The rows of a group lie close to one hidden flat surface of 10 dimensions, which may be shifted away from zero. Surfaces can cross.
Some rows, each with its group after it:
[ -8.7   4.8  15.3  -6.5 -15.3  39.3 -16.2  -0.4 -40.6 -25.9 -14.9  -9.7
   7.8 -37.6] -> (1)
[-21.5   8.2 -17.9   7.4 -28.8  -4.7  -5.1  11.1  -2.5  13.7  12.6 -24.2
  30.0   7.3] -> (4)
[-12.9  -4.6   6.1 -16.6 -41.1  -4.8 -39.7  19.8   1.2  22.7   2.9 -10.5
  -4.6  18.4] -> (3)
[  1.2 -26.1 -17.1  12.6  -6.1 -45.0  -0.7   8.5 -15.5 -22.5  -1.9  -5.4
  13.9   8.3] -> (2)
[-31.8  -3.8 -25.4   4.8 -27.0 -16.5  -2.0  -6.7  -6.7 -27.5  -4.7  -4.9
  10.1  -2.6] -> (0)
[-59.2  12.0  16.4   2.4   3.7  40.8  11.3  -8.8 -49.5   2.2 -22.4 -20.1
  37.7   6.0] -> (3)
[ 18.8  12.4  -0.9  25.7  44.9  -3.7 -18.6  39.2  -1.2   2.8 -10.8  35.0
  20.7  43.4] -> (0)
[-12.8  -4.0 -14.3  26.1  -8.4 -15.7  -4.9  -2.5   2.5  31.2  21.7  12.6
 -17.8   4.3] -> (2)
[  5.1 -13.4   3.1   9.6 -25.3   0.5   5.2  13.0  -2.0   5.4  13.5 -11.8
 -12.1   4.4] -> (4)
[-3.1 15.1 13.7 23.6 -4.6 26.5 25.9 14.1 10.2 11.8 -1.2 19.0 -7.3  7.2] -> (0)
[ 10.5 -15.4   9.4  12.9 -18.4   0.0   1.8  20.4 -23.7   4.6   9.3 -15.3
   3.4 -10.9] -> (1)
[  4.2  -8.6  10.3   9.2 -19.3 -11.7 -19.8  -3.6  14.2  -8.1 -13.0  42.8
 -32.3  23.7] -> (4)
[  4.7   2.7  -2.6  12.4 -24.9  33.2  13.8  11.2  -0.6  -7.7  37.3  -4.8
  24.4  21.0] -> (3)
[ -4.7  11.9 -15.2  -8.4   9.8 -19.9 -14.5  -9.2  26.2  49.4  25.9  -1.2
  15.5  25.4] -> (0)
[-14.9   2.3   2.5 -22.9  11.8  36.3  12.4  37.7  -9.0  -1.9   1.7 -29.5
 -11.1   2.5] -> (4)
[ 11.3   2.1 -16.6  13.9  -4.6 -28.1  -2.1  -9.7  31.5   7.7  14.5   9.3
  14.2  32.4] -> (2)
[  8.7 -11.1  -4.5 -23.0  12.5 -14.5 -11.5  13.5  -7.5 -30.8 -10.2  12.8
  -0.9   6.6] -> (0)
[-24.1   3.5  -6.7  15.0  21.7 -13.7  -6.7   8.4 -17.7  25.4  -6.9  14.4
  -7.5  -4.4] -> (2)
[ -9.5   0.8 -14.2  24.0 -17.3  35.9   7.1   6.6 -34.4 -23.8  30.2  -9.4
  19.3 -19.9] -> (3)
[ -7.1   2.0   4.6  17.2 -11.8   8.9  -1.8   6.7 -16.4   2.4  -5.6  -2.4
   5.1 -12.0] -> (4)
[  4.7   0.8 -10.5  38.1  14.8 -11.8  -3.8  -1.2   2.7 -12.7 -14.8  14.6
  -1.2  10.1] -> (2)
[ 14.4  -3.0  12.6 -14.8 -14.3  19.2   1.3  -4.8 -14.6 -11.6  10.8  -7.9
  10.4 -24.4] -> (3)
[22.0 10.4  3.0  3.0 -9.9  0.2 19.7  0.7 36.1 -5.6 15.1 42.6 -9.1 12.8] -> (4)
[ -2.3   0.4   9.2 -15.3 -16.0   6.7 -13.1   0.6  -3.3  11.5  11.4   1.0
  12.0  14.9] -> (3)
[  9.9 -23.0   1.3  21.7   2.1   0.4 -25.3 -16.0 -42.2 -30.1   8.8  27.6
  -8.5  -4.9] -> (1)
[ -1.2  16.8  -8.0  33.3  -5.1  10.6 -27.1   9.0   7.7  19.3  -3.5  -7.8
  -8.1  -2.8] -> (2)
[  9.9  -5.8  -9.8  11.0  -5.7 -16.9  -8.7 -27.7   1.1  -8.0   3.6 -10.4
   8.4 -10.1] -> (4)
[ 11.7  -0.1 -15.6   1.9  -2.8   6.1 -17.0  -9.6  -4.9 -28.6   3.8 -22.5
   9.7 -15.5] -> (2)
[ -3.6  12.2   4.2  14.2 -21.0  -5.4  -4.9   5.6  18.1  28.1   2.4  30.8
  -7.3  11.3] -> (0)
[ 21.8  -7.6  24.8 -22.9 -24.5   7.2  25.7  28.7   1.9  -8.0   3.4   8.2
  -0.6  -5.5] -> (1)
[-14.5 -16.6  -7.2   4.9 -14.4 -18.5  -1.0  -5.9  -1.1   6.8  13.3  21.4
 -31.2   5.2] -> (0)
[ -4.8 -11.7  14.0 -24.5 -17.3   3.3  -3.9   1.9 -13.9   2.9   7.6 -19.0
  25.5  23.3] -> (1)
[-13.0   3.9  -6.3  24.1 -22.6   3.6   4.0   9.3   3.1   4.0  10.2   9.5
   3.4  17.9] -> (0)
[ -1.9  -2.2  -8.1 -14.4  10.9   2.8 -19.8   6.0 -12.7 -10.0  10.1  -2.9
  16.4  17.1] -> (0)
[-21.0   8.9  -5.7 -25.6   4.9  20.4  -4.5   8.6   7.8  13.6   8.6  -9.1
 -20.4  -0.5] -> (4)
[ 14.1  11.5 -23.5   9.4  -5.2  -6.0 -24.9  -4.8  19.8  -6.9   8.7   0.8
  -3.8 -10.3] -> (1)
[  7.6  -4.4 -28.2  20.0  38.7  -8.6 -27.2  -6.4 -14.0  -1.9   2.0 -35.8
 -10.2 -22.3] -> (1)
[  8.1   8.1 -32.6   7.1  19.3 -31.8 -15.9   1.3  -3.3  19.3  26.8  12.5
  18.3 -21.5] -> (2)
[-15.9  11.5 -18.9  11.1  24.1   8.9  23.2  -7.4   0.3  -0.1   0.7 -17.6
   7.3 -10.4] -> (1)
[-26.0   8.8  20.0   0.1  -4.9  11.0   4.4  18.4  -0.9  53.9  -2.7  10.5
 -17.4   9.8] -> (2)
[-1.7  9.7 15.0  7.8 -3.3 15.2  2.8 41.3 10.8 29.1  0.2  1.1  9.1 40.6] -> (0)
[ 53.9 -16.4  -2.1  18.4  30.1 -19.4  -0.6  29.2 -14.0  -8.7   2.2 -17.1
  11.7 -17.7] -> (1)
[  4.5  13.7   8.6  13.0   5.6  58.1  35.8  33.3  10.2 -15.8   7.9 -16.7
   4.8  25.0] -> (3)
[ -9.0   5.8 -13.6   7.3 -14.2 -36.0  -7.4   8.5  16.2  -0.7 -14.0  26.7
   3.8   7.3] -> (0)
[ 17.5 -16.3  27.8  -5.4 -10.3   2.6 -14.0  30.2  -6.3  -0.5 -16.4   5.9
 -35.6   8.0] -> (4)
[  2.8  -8.9   1.0  -7.8 -10.0  -1.2  -8.6   0.6  -8.1  11.3  20.0   5.6
  -6.5  -0.9] -> (3)
[ 36.5  18.6   9.5  30.3 -35.8  28.9   9.7   1.8  26.8   3.6  25.2  17.6
  15.1  -4.7] -> (1)
[  1.3  -7.7   4.9   1.3  -6.3  -6.1  11.6   5.9  -0.1  -8.4  -5.6 -11.4
  10.0  14.1] -> (2)
[  3.0 -19.1  -9.5  16.7 -18.1 -15.1   6.0   9.8 -25.7 -15.4  12.6   1.0
  -0.2 -20.8] -> (1)
[-13.7  -4.5   1.7 -13.2  12.8  -1.8   2.6   8.3  -8.7  27.8   5.8   3.0
 -18.6  -9.8] -> (2)
[ -9.0  -6.6   1.1  21.6  -9.0  -3.4  23.7   9.0 -16.5  -0.1   5.2   9.9
   8.8  -1.8] -> (1)
[-13.3 -12.9  -9.7 -17.0  29.2 -30.1  16.4 -25.5  -5.0  -6.6 -12.6  -2.3
 -10.0 -11.8] -> (4)
[-12.9   9.1  18.4 -19.7 -10.9  14.7  12.2  35.8  -8.6   8.5  -8.0  18.2
  -2.0  -6.6] -> (4)
[  1.8  -9.3   8.1 -11.1  -3.6  11.3  -5.7   0.0 -21.6   0.2  21.6  18.6
   1.4   0.1] -> (3)
[ 17.6   1.7  -2.2  -2.8 -12.2   2.0  22.1 -16.0  -1.4   0.6  25.8 -25.4
  42.3 -16.2] -> (3)
[ -7.6  13.4  12.2  18.9  -6.9  24.0  -8.5 -34.6 -20.4   7.5   0.1  13.9
   7.7 -30.1] -> (3)
[-17.9  10.5   4.2   2.5  -9.1  18.9  19.8  -0.7 -11.1  -0.1   2.7  21.5
  -0.1 -19.3] -> (4)
[ -8.4 -26.9  17.3 -48.6   7.7  17.4  23.0 -10.3 -32.1 -12.8  30.6  -7.0
   9.0  12.1] -> (3)
[-12.7  21.3  -6.5  24.5 -10.5  28.2  29.5  41.6   4.5  -8.7   5.7   1.9
  35.9  21.5] -> (4)
[-12.7 -28.3   0.6  13.4  20.7 -24.0  -5.9  10.6 -48.1   5.7   4.9  34.5
 -18.2   0.3] -> (0)
[ -3.0   5.9   0.3  34.6   9.7  37.5  18.5  -8.2  -6.2 -15.3  -7.4 -24.1
 -13.4 -11.5] -> (2)
[ 11.8  23.5   0.4  -4.2  14.2  19.1  20.4 -16.0  21.1   1.7  10.2   6.7
  31.0   7.6] -> (2)
[-13.9  -6.2  -7.8  -6.7 -13.5   5.6  14.2  -3.9   1.6 -11.8   9.4  -7.2
  -7.0   2.1] -> (0)
[  4.7  23.1  12.6  -0.2  -6.3  28.4 -46.5   5.9   3.8   1.6 -21.5  14.8
 -10.6  -7.0] -> (1)
[  5.6  -7.4   8.6 -11.1   7.1  14.4  11.5  15.8  -0.5   0.5   2.2 -12.6
 -18.5  -3.0] -> (3)

New rows, each followed by its group:
[ 25.8 -14.9 -16.2  35.7  -7.5 -11.5  -9.7  -4.0   1.8   0.9  27.6   8.1
 -24.4  -8.0] -> (1)
[  2.1 -16.2   4.3 -58.3  -6.3 -11.2  13.3   2.8   7.4   3.2  14.7 -20.8
  -8.3  -0.8] -> (0)
[-18.3  11.8 -13.1   7.4  30.9  -2.6   9.8  -3.8   1.1 -12.5 -18.6   7.8
   8.3   6.8] -> (4)
[ 10.7  -0.4  12.2  -8.3 -23.8 -17.2   6.9   2.4   1.1   4.9   0.3  22.1
   9.4 -13.9] -> (4)
[-12.8  -9.7   7.5 -10.3 -25.9   1.9  14.6   8.7  -6.6   5.0  11.9   5.0
 -13.3  -3.7] -> (4)
[ 23.7 -11.6   9.5   1.7  -7.2  -9.5  30.4  17.8  -3.8  -2.6  15.6  -0.3
  21.7   6.9] -> (1)
[-13.5  -9.8  -1.5   0.8 -10.1   2.8   0.0  -4.6 -20.9  -9.7  -0.9 -16.7
   1.0 -10.9] -> (4)
[ -7.5   6.5  -6.9 -32.5  16.3 -10.8   1.8  -9.8   2.9   1.9   5.5  -5.2
  29.9   4.9] -> (2)
[ 18.5   6.0  15.3   1.1  -4.8 -25.7  30.1  21.9  34.9  20.0 -10.3  40.2
 -20.3   1.7] -> (0)
[-15.6  -4.3  16.0 -11.5  -1.3  25.7 -20.9 -15.0 -30.2  -4.9  -2.3 -13.1
  15.2  11.7] -> (1)
[ -8.1  -2.2 -13.2   7.3  -4.9 -15.5  11.4 -16.0   4.1  -0.8   7.5  -1.6
   9.8   0.5] -> (4)
[-25.5 -10.2   5.5  -5.4 -19.3  -0.4   4.7  -0.8 -26.9   3.8   3.9   3.6
  -1.9 -12.1] -> (0)
[ -4.2 -24.1  14.1 -17.1 -13.1  -2.1   8.0 -13.8 -11.4 -21.9   2.4  13.9
 -17.9  10.8] -> (2)
[-12.2  -8.0   3.8 -17.1 -13.8  -1.1  -7.4 -17.9 -14.8 -11.9  -3.1   3.1
  -7.1 -18.2] -> (4)
[-37.4   0.7  10.6 -17.6 -27.2 -27.7  14.7  19.3 -16.1  25.1 -24.0  -1.2
  13.9 -14.5] -> (0)
[  1.5  -7.5  15.2 -26.9  17.9  14.5 -11.7 -10.4  -4.0 -24.4  -8.7  36.1
 -27.0  12.0] -> (1)
[ 11.9   4.1  26.6  -4.2  19.6  23.2  -7.9  17.6 -30.1 -20.5 -27.7  15.2
   7.1 -18.4] -> (1)
[ 28.8 -12.7   1.4  11.0  36.3   1.6 -20.3   3.8 -19.6 -10.3  -4.6  -8.2
 -16.5 -14.4] -> (1)
[-14.2  21.9   2.5 -34.1  -2.7   8.2 -30.5  14.0   3.8  18.7  -4.7 -20.1
  44.5  22.1] -> (0)
[ 17.1  -4.7   4.3  10.1 -15.4  21.2  31.2 -22.0  26.2 -24.1  16.0 -17.1
   3.6  23.1] -> (2)
[  1.2 -10.1   0.1 -15.9   2.7   7.1 -18.5 -13.9  -8.1  -7.7   9.6 -10.6
  -1.1   9.4] -> (1)
[ -2.9   4.1  -4.6 -27.2  30.9  -6.8  10.2  18.8  -8.6 -16.9 -17.0 -14.5
  29.6   3.9] -> (0)
[-47.4   2.2 -13.9  21.6 -30.2  14.5  25.6  -2.7  -6.0  17.1  17.5 -32.2
   8.2  12.4] -> (0)
[-13.4   1.5   3.9  31.2 -16.8   8.7  19.6  -7.8 -13.0  13.4  10.5  14.1
  -8.1 -19.1] -> (4)
[  9.7  -8.2   0.4  30.1 -27.1 -14.1   3.3  10.6 -19.1 -14.9  -5.7 -17.5
  40.4   0.4] -> (4)
[-10.5  -0.7  -2.5 -20.7  -6.0 -41.6   5.2  23.5   6.1   8.5 -18.3   6.5
  14.9   4.0] -> (0)
[  1.4   4.6   5.6 -20.3 -21.8   9.9 -11.0  31.1  15.3   1.6   6.4   1.3
  -2.5  18.4] -> (4)
[-17.2  10.2 -23.0  24.0 -16.6 -41.5  12.6   7.4  26.8  12.6  -9.6  15.8
  10.4  11.4] -> (0)
[-13.0   6.6   8.4   1.4  -1.9  35.7   6.9  12.4 -26.3  -9.6   8.0   0.7
  26.2   9.8] -> (3)
[-21.9   0.2   5.6  -5.2  -8.2   8.7  22.7  -7.1 -16.9 -20.9  -8.0  25.6
   0.8 -11.9] -> (4)
[  9.6  11.6 -33.7 -35.8  15.4   5.9 -33.2  10.0  14.0 -26.6   7.6 -37.0
  19.1  -4.1] -> (3)
[  0.3   3.0 -12.4  22.6   1.8 -10.5  -4.1  -0.7   3.9  15.3  12.2  15.6
  -3.5   0.1] -> (2)
[-15.3   8.4 -12.0 -30.3  17.3  35.2  -1.9  13.3  -5.0  -3.1   9.3 -47.3
   1.5  -8.9] -> (4)
[-23.8   9.6  -3.7 -23.0  -2.4 -29.3  17.7  -4.8  13.0  32.7  -5.7  -4.6
  14.5 -11.3] -> (0)
[-26.5   6.2   6.3 -26.6  19.5  -9.1  15.4  21.6   3.9  14.8 -24.2  -3.0
   0.4  15.1] -> (1)
[  6.8 -25.4   8.6  -2.3 -27.1 -12.1   0.6   4.5  -7.1  -4.3  12.1   8.9
 -21.2   2.9] -> (2)
[ -3.5   1.5  -2.4 -13.6 -23.3 -19.6  41.9 -13.9  31.9  21.7  16.8  -0.4
 -11.2 -17.4] -> (0)
[  8.5 -17.4  -3.7  -4.6   0.1 -21.0  24.5  20.0 -17.4  -6.6  18.7  -6.2
  25.6   3.7] -> (0)
[ 15.0 -13.6   6.9 -16.1   1.2 -25.3  -1.7  20.2   0.5  11.2   8.1  20.1
  -3.9  12.3] -> (0)
[ -8.9  -1.0  -1.2  14.7 -41.5  48.6   4.2  26.9 -16.9 -20.9  24.9 -20.2
   6.6   3.8] -> (3)
[ 11.1   0.2   2.3 -10.6 -13.3  -2.8   7.3  10.5  16.1   1.5  12.3   6.1
   3.7  12.7] -> (0)
[ -5.7 -10.9   4.2 -28.2   1.0   0.5  26.0  15.6   1.0   8.2  12.7 -24.6
   0.1  11.3] -> (0)
[-23.4   6.9 -20.4  14.3   9.8   3.6 -16.4   7.9 -22.4   3.9   7.6  -1.8
  12.7  -1.4] -> (3)
[ 16.2  -7.2  -6.7  13.4  33.5 -14.4   3.0  -1.1  15.0  -5.2  -6.8  18.1
 -29.8  11.1] -> (2)
[-8.3 10.2 -4.5  5.1  2.4  9.2 -6.8  0.5 -1.9 -0.4 -4.8  0.5 -0.3 -7.7] -> (1)
[-10.0  10.5   4.7 -15.7 -16.3  24.1 -22.2   0.9  -3.8  -0.4  16.1   5.5
  32.9  33.7] -> (3)
[-19.7 -18.1 -15.3 -24.8  -8.6 -43.4  -1.0  18.2  -4.0  -1.1  -3.8 -11.0
   4.9  13.5] -> (0)
[-18.8   1.7 -21.1  27.7 -13.9 -28.3  -9.4  -1.3   1.7  11.9   5.9  21.4
   6.8  13.8] -> (0)
[-14.9  -3.9   0.1   5.5  -9.2  16.1  -0.7   3.2 -25.4   3.1  17.2   0.2
   7.4   0.1] -> (3)
[  8.3  -5.8  -8.0  11.7   8.4  11.8   0.2  27.6  -6.3 -27.7   6.3   0.8
  10.5  32.7] -> (0)
[-12.9  -4.6 -11.1  33.7   9.8  -5.2  23.7 -11.2  -7.1 -11.6  -3.2  -7.8
   8.2   9.7] -> (2)
[ 15.5   1.8  -0.2 -18.2  -6.5   4.5   5.7   3.0  16.1 -22.2   2.8  21.9
 -14.7  -8.5] -> (1)
[  9.4 -10.7  17.9 -21.6   7.5  10.8 -19.0 -18.4 -37.6  -8.9   1.0  23.8
 -22.9 -45.5] -> (3)
[-25.0  -1.4 -16.1   6.2 -23.3  -1.4  -5.1  -2.9   3.1  12.7  17.3 -11.8
  -4.3   9.3] -> (4)
[ -0.5 -17.8  -7.8  12.1  11.6  -3.4  22.1 -18.0  -6.2   3.7  14.9 -24.1
 -22.0 -14.6] -> (4)
[ 22.2   3.1  10.6  21.0 -32.0  15.4  -3.2   6.7  -0.2   6.9  16.2  11.0
 -10.2 -21.5] -> (3)
[-8.8  7.5 -2.5 12.3 -8.0 -4.0 18.4 25.1 10.6  6.7 -5.1  0.8 12.1 19.5] -> (0)
[  3.7   4.6  -6.5  17.5   7.7  24.4   6.7   7.7 -18.0 -15.3   5.4  -7.8
  -3.2 -32.2] -> (3)
[ 17.0   8.3 -14.9  20.9 -37.0   7.4 -31.5 -20.9  20.5  -1.1  33.7   8.5
   6.2   8.5] -> (1)
[-13.2 -10.9 -15.4  -9.9   8.8 -17.5  -4.9  14.5 -31.4 -17.3   0.9 -13.1
  35.8   8.3] -> (0)
[ 16.4 -16.6  -6.1  13.1 -25.3 -23.1 -30.0  26.5 -11.3  -3.7   2.4  -5.5
 -10.8 -11.7] -> (2)
[  2.8  10.3 -10.8  13.4  -9.5   3.9 -22.6 -25.0  16.8 -15.3   3.2  10.3
   7.8  17.9] -> (2)
[-30.9  20.8  -4.5  18.2  -3.1   0.8 -26.1   5.7 -12.9   1.3 -25.8  31.2
  10.5   2.9] -> (1)
[ -6.7  -4.3  -8.4  -0.1   9.3 -31.1   5.5   4.4  -3.9  28.6  12.3  11.5
  10.4   6.1] -> (0)
[ 45.5 -17.2   4.7 -27.2  22.9 -16.1  -0.6  20.2  14.4  -1.8  23.4  16.5
  -3.1  25.2] -> (0)
[ -5.9  12.8 -23.3  10.2  -9.1  25.2  -2.1 -24.2   8.6 -11.5  20.2 -19.9
  -3.2 -25.7] -> (1)
[ -3.9 -20.0 -20.3   2.3 -15.9  -3.2  -1.4  14.2  -9.8 -13.3  34.2 -23.6
  19.0  33.0] -> (0)
[ -8.5  -5.9  -7.7  13.8 -31.4 -20.4   7.4   5.9   0.8  -3.5   4.5  19.8
  -3.1   2.0] -> (0)
[ -2.6  21.6  -1.8 -10.4  -5.7  10.1   8.0   6.5  32.1   2.8  -5.8  -3.9
   9.6  14.2] -> (0)
[20.9 10.6 26.7 -1.0 15.6 20.1  4.9  9.0  6.0 17.6 -0.5 -4.4 30.0 29.1] -> (1)
[ 18.1  -7.5 -11.3  46.2   5.4  -4.4  11.6  -9.8  14.2  12.7  28.8  20.7
 -21.9  10.9] -> (1)
[ 15.6  22.2  12.3  21.4  -2.4  34.7 -13.7  17.0 -12.5  10.8  -5.6  -8.9
  18.5 -28.4] -> (4)
[-46.8  -9.8 -12.9 -38.9 -23.9 -10.8 -20.5  -9.3  -6.7   0.3  -1.1 -27.3
  -3.5   5.6] -> (0)
[ 10.6  11.1  15.2  18.9  19.6  14.7  -2.4  14.1 -23.1  13.0 -10.3 -26.4
  50.0   5.2] -> (1)
[-29.4  -7.9 -22.0 -10.2  11.1 -18.3 -11.1  -8.4  -6.0 -25.4 -14.3   4.9
 -16.8   2.9] -> (0)
[  0.0   3.6  10.4  -6.2  -4.4  34.6 -10.8  24.7  -5.5 -11.0  -4.9  -3.3
 -19.1   1.7] -> (3)
[-20.7  -0.4  14.8  -1.8 -27.1  26.1  -2.9 -17.7 -32.0   2.6   5.7 -10.3
  17.9 -15.6] -> (3)
[-18.0  -3.6   6.8 -15.0 -23.0  13.8  -6.1  15.8 -12.7   4.2   4.0 -22.9
  12.8  14.3] -> (3)
[ -7.4   5.3  -7.3   2.6  15.7   6.5   5.3  -3.9  -5.9 -20.2 -12.8  -2.0
   7.6  -1.8] -> (4)
[-19.2  15.9 -12.7  38.9  54.3  11.5  -0.7  -8.5  -1.2  -1.6 -29.8   8.5
 -17.0   8.6] -> (4)
[-15.2 -18.7  -7.7  -5.3   7.1 -19.4 -19.6  14.9 -16.6 -13.5  -8.2  17.9
 -20.4  18.7] -> (0)
[  9.6  -5.0   9.0  -8.1 -15.7   1.8  -3.1  14.4 -27.4  -6.5  14.5   8.1
  36.6  -5.1] -> (0)
[-17.2   0.1  -4.6 -10.7  37.6   4.6  17.2 -13.5   7.9  14.3  -3.5 -23.3
 -13.2   7.5] -> (3)
